The rows come from 7 hidden closed curves, with some noise, and rows from the same curve form a group. Each curve winds through 4 dimensions. The rows are also pushed far along 2 directions, which tell nothing about the answers.
In the rows, 128 means zero.
Some rows, each with its group after it:
[114 210 125 178 145  30  47 130 155 149 102 131  55]  A
[128 127 145 113 117 101 144 111 133 138 132 142  97]  A
[116 185 181 196 116  91  40 119 133  50 167  91 150]  U
[134 129 161 140 119 109 125  97 114  58 160 110 179]  Z
[127 124 107 114 141 106 149 109 125 128 122 145 119]  U
[121 166 179 173 112 106  67 122 130  62 163 101 146]  U
[147 129 109 121 115 159 141 143 119 105 156 116 155]  U
[155 103 135  97 113 104 166 131 132 123 134 138 126]  Z
[134 133 100 131 135 128 133 109 110  70 173 116 167]  Q
[148 133  43  96 143 119 162 159 138 207  95 154  72]  Q
[118 110 143 135 130 123 113 131 135  97 140 132 133]  B
[133 108 146 118 116 126 146  92 109  59 193 120 159]  U
[139 145 118 137 122 101 118 133 133  74 149 134 136]  N
[113  91 160 105 114 156 154 100 118 118 166 137 122]  N
[144 102 119 103 126 101 148 149 147 141 120 149  98]  Q
[126  90 122 105 125 159 165  97 105  92 188 128 147]  N
[156  66 121  64  99 195 226 139 114 144 127 148 159]  P
[136 157 121 142 126 134 121 130 120 136 109 107 152]  P
[148  85 111  78 122 154 198 114 108 147 137 130 146]  P
[132  89 157 110  96 215 169 127 109  82 153 127 196]  P
[120 131 161 135 121 118 121 110 126 120 129 129 127]  B
[157 137 132 115 112 115 147 133 123 143 128 115 134]  Z
[138  51 121  65 107 189 210 123 113 104 184 154 137]  Z
[133  95 115 109 133 138 147 131 123 118 159 129 130]  A
[123  90  93  93 147  94 151 151 159 181  94 179  54]  N
[146 108 122  90 105 183 200  87  86 111 176 114 176]  B
[120 114  83  98 140 151 172 110 116 147 130 152 113]  Q
[122 150 163 151 120 130 109 108 118 112 123 104 164]  Z
[130 180 118 158 141  98  91 131 129 160  87 111 122]  P
[122  96 124 111 126 129 142 143 146 108 131 163 111]  P
[121 120 163 142 126 111 109 105 124  65 171 117 150]  A
[129 111  76  96 145 126 158 145 138 196 104 159  70]  N
[118 129 135 148 138 100  91 126 135  88 152 119 130]  B
[123 116 134 122 125 156 136 142 134 157 103 138 122]  B
[122 142 135 140 130 155 125 108 107 145 124 103 156]  P
[139 130 120 126 127 136 135 147 132 142  96 127 148]  Q
[131 124 124 107 119 162 160 132 122 183  98 137 117]  B
[117 127 142 141 134  93 108 119 142  84 130 143 130]  Z
[114 141 146 164 143  85  71 142 151 104 114 124 121]  A
[143 102 110 103 125 111 157 145 146 113 125 159 116]  N
[122 125 119 143 137 157 111 140 123 121 136 114 146]  B
[129 132 112 118 136 123 146 134 134 173  81 144 115]  Z
[147 104 108 107 126 119 155 135 129 107 149 136 134]  Q
[107 118 130 125 133 133 134  93 115  91 159 137 136]  Q
[136 149 135 135 115 146 122 110 106 114 168  96 148]  U
[117 118 163 136 126 137 118 132 135 144 106 126 131]  A
[122 130 167 128 107 168 140  77  89 106 181  94 166]  A
[124 191  82 184 152 102  54 149 133  88 132 109 141]  B
[137 116 143 105 107 159 159 113 110 146 153 116 127]  U
[112 144 161 143 115 160 114 100 107 115 154 109 147]  N
[102 136 127 153 137 132  86 144 147 101 128 147 110]  P
[ 97 107 189 151 125 175 110  68  90  45 200  88 203]  N
[143 121  76  95 134 135 163 143 125 184 128 141  88]  Q
[153 119 136 109 105 157 165 117 105 125 154 104 163]  Z
[137 126 100 124 137 118 129 130 123 113 155 121 132]  A
[140 103 161 113  95 179 155 128 117 108 166 115 157]  U

New rows, each followed by its group:
[123  90 132  99 126 130 160 115 128 120 149 150 112]  Q
[125  82 143  96 107 210 179 116 107 127 165 130 149]  Z
[123 188 128 158 130  84  92 126 141 122  95 135 114]  B
[131 200 112 179 134  98  66 114 114  85 165  86 147]  U
[104 144 144 147 129 158 112  73  92  83 191  99 162]  Q
[130 117 147 105 110 160 163  96 103 148 154 117 129]  A
[141 132 121 106 115 130 166  98 108 115 154 126 141]  B
[141 116 157 117  96 173 149 114 106 103 181 103 155]  U
[121 135 111 138 127 157 115 145 129  93 141 135 144]  P
[121  95 110 105 130 146 156 125 126  93 160 153 128]  Z
[127 148 146 147 133  87 109 118 136 113 105 125 138]  Z
[110 156 130 154 134 139  99 123 126 134 116 122 132]  Z
[120 146 101 137 144 131 118 123 118 161 116 118 118]  P
[128 157  86 159 145 127  88 151 131 103 134 116 139]  B
[105 114 131 138 129 157 115 138 136  95 141 146 128]  P
[110 184 115 176 152  54  47 169 176 160  60 149  63]  B
[145 149 107 137 121 135 122 128 114  85 175 104 156]  U
[139  95 133  90 119  91 159 166 170 191  76 183  50]  Z
[139 122 109 109 113 173 169 126 114  94 143 138 169]  B
[107 122 171 143 133 114 109 104 128 115 127 124 133]  P
[123 158 133 137 121 130 120 129 129 150  94 134 123]  B
[144 129 102  95 118 140 178 112 111 160 131 132 123]  B
[123 138 154 127 108 167 137 119 118 139 128 121 137]  N
[126 138  91 139 147  79  98 169 163 126 102 159  85]  B
[135 113 137 114 123 104 143 120 133 105 144 140 123]  A
[154 141 133 123 111 127 142 127 116 129 135 105 146]  Z
[145 108  77  94 123 180 182 149 121 129 128 145 145]  B
[129  61 149  97 121 154 166 129 130 118 142 141 139]  A
[130 175 144 152 120 127 111 106 111 122 124 100 157]  A
[116 136 107 135 151 119 116 108 116 150 134 117 117]  P
[111 130 164 148 117 134  96 116 127  62 179 122 140]  Z
[136 136 111 124 124 114 129 172 160 147  78 161 101]  P
[122 111 118 117 132 122 132 163 156 170  81 161  84]  B
[139  72 122  74 118 155 210  92 102 113 172 140 145]  U
[137 100 127 103 125 105 154 130 138 120 133 150 114]  A
[125 173 130 167 132 133  95  75  86  41 196  76 204]  U
[120 142 147 143 127 106 105 143 150 146  89 142 102]  U
[124 164 165 150 114 125 111  99 115 114 121 106 158]  A
[124 157 136 147 130 146 110 121 114 149 121  99 143]  A
[116 193 136 185 142  35  35 159 174 108  90 141  80]  U
[119 122 175 130 115 124 128  81 111  80 175 115 149]  U
[151 111 124 108 119 136 151 160 138 178 105 127 113]  Q
[112  95  93  96 139 165 168 141 134 176  97 170  94]  Z
[127 134 180 156 102 187 110 107 100  55 183  82 209]  U
[142 115  69 105 135 157 157 157 129 141 127 143 126]  B
[146 107  84 106 140 113 151 156 141 144 114 145 113]  A
[146 125 155 123 110  94 129 130 139  97 151 126 124]  Z
[157  65 120  78 112 156 197 143 125 124 142 136 149]  Q
[128 131  96 110 133 102 136 134 142 158 131 157  64]  N
[130 152 110 121 125 118 135 151 146 191  65 156  85]  B
[120 106 117 122 128 145 134 141 136  94 148 151 125]  P
[112 130 139 140 122 151 110 128 126 103 156 129 124]  Z
[122 128 115 121 127 189 156  97  90 126 150 110 169]  Q
[120 108 129 125 138 158 137 124 118 133 122 122 151]  N
[133 140 117 112 126 114 146 120 127 183 108 135  92]  B
[127 135 135 135 125 170 135 106 100 131 137  98 171]  P
[106 142 165 152 135 115  94 113 131 140 104 121 126]  P
[131 177 129 165 138  90  88 111 120  98 120 101 160]  Z
[125 140 108 127 131 169 143 115 104 148 123 113 150]  Q
[110 191 108 191 153  81  34 168 160 129  85 128 100]  B
[133 137 149 145 107 178 120 124 106  84 162  95 189]  U
[118 138 159 136 110 130 117  96 116  68 188 123 134]  N
[125 112 146 132 132 120 122 145 145 136  95 137 129]  A
[114 171  85 160 151 100  81 136 138 109 126 134 108]  Z
[112 101 139 122 133 116 127 130 146 116 129 156 105]  P
[133 239  59 181 155  51  53 154 149 148  80 127  86]  B
[121 240 104 192 151  34  37 124 143 139  96 110  87]  B
[129 149 102 133 140  85 108 130 137 143 134 132  82]  A
[130 191 174 180  97 145  82 104 106  38 173  85 198]  N
[124 107 122 129 131 152 128 148 135  99 134 138 145]  B
[128 184  76 162 157  47  74 167 166 132  77 154  84]  U
[139 119  97 120 135 121 134 132 123 114 153 122 131]  A
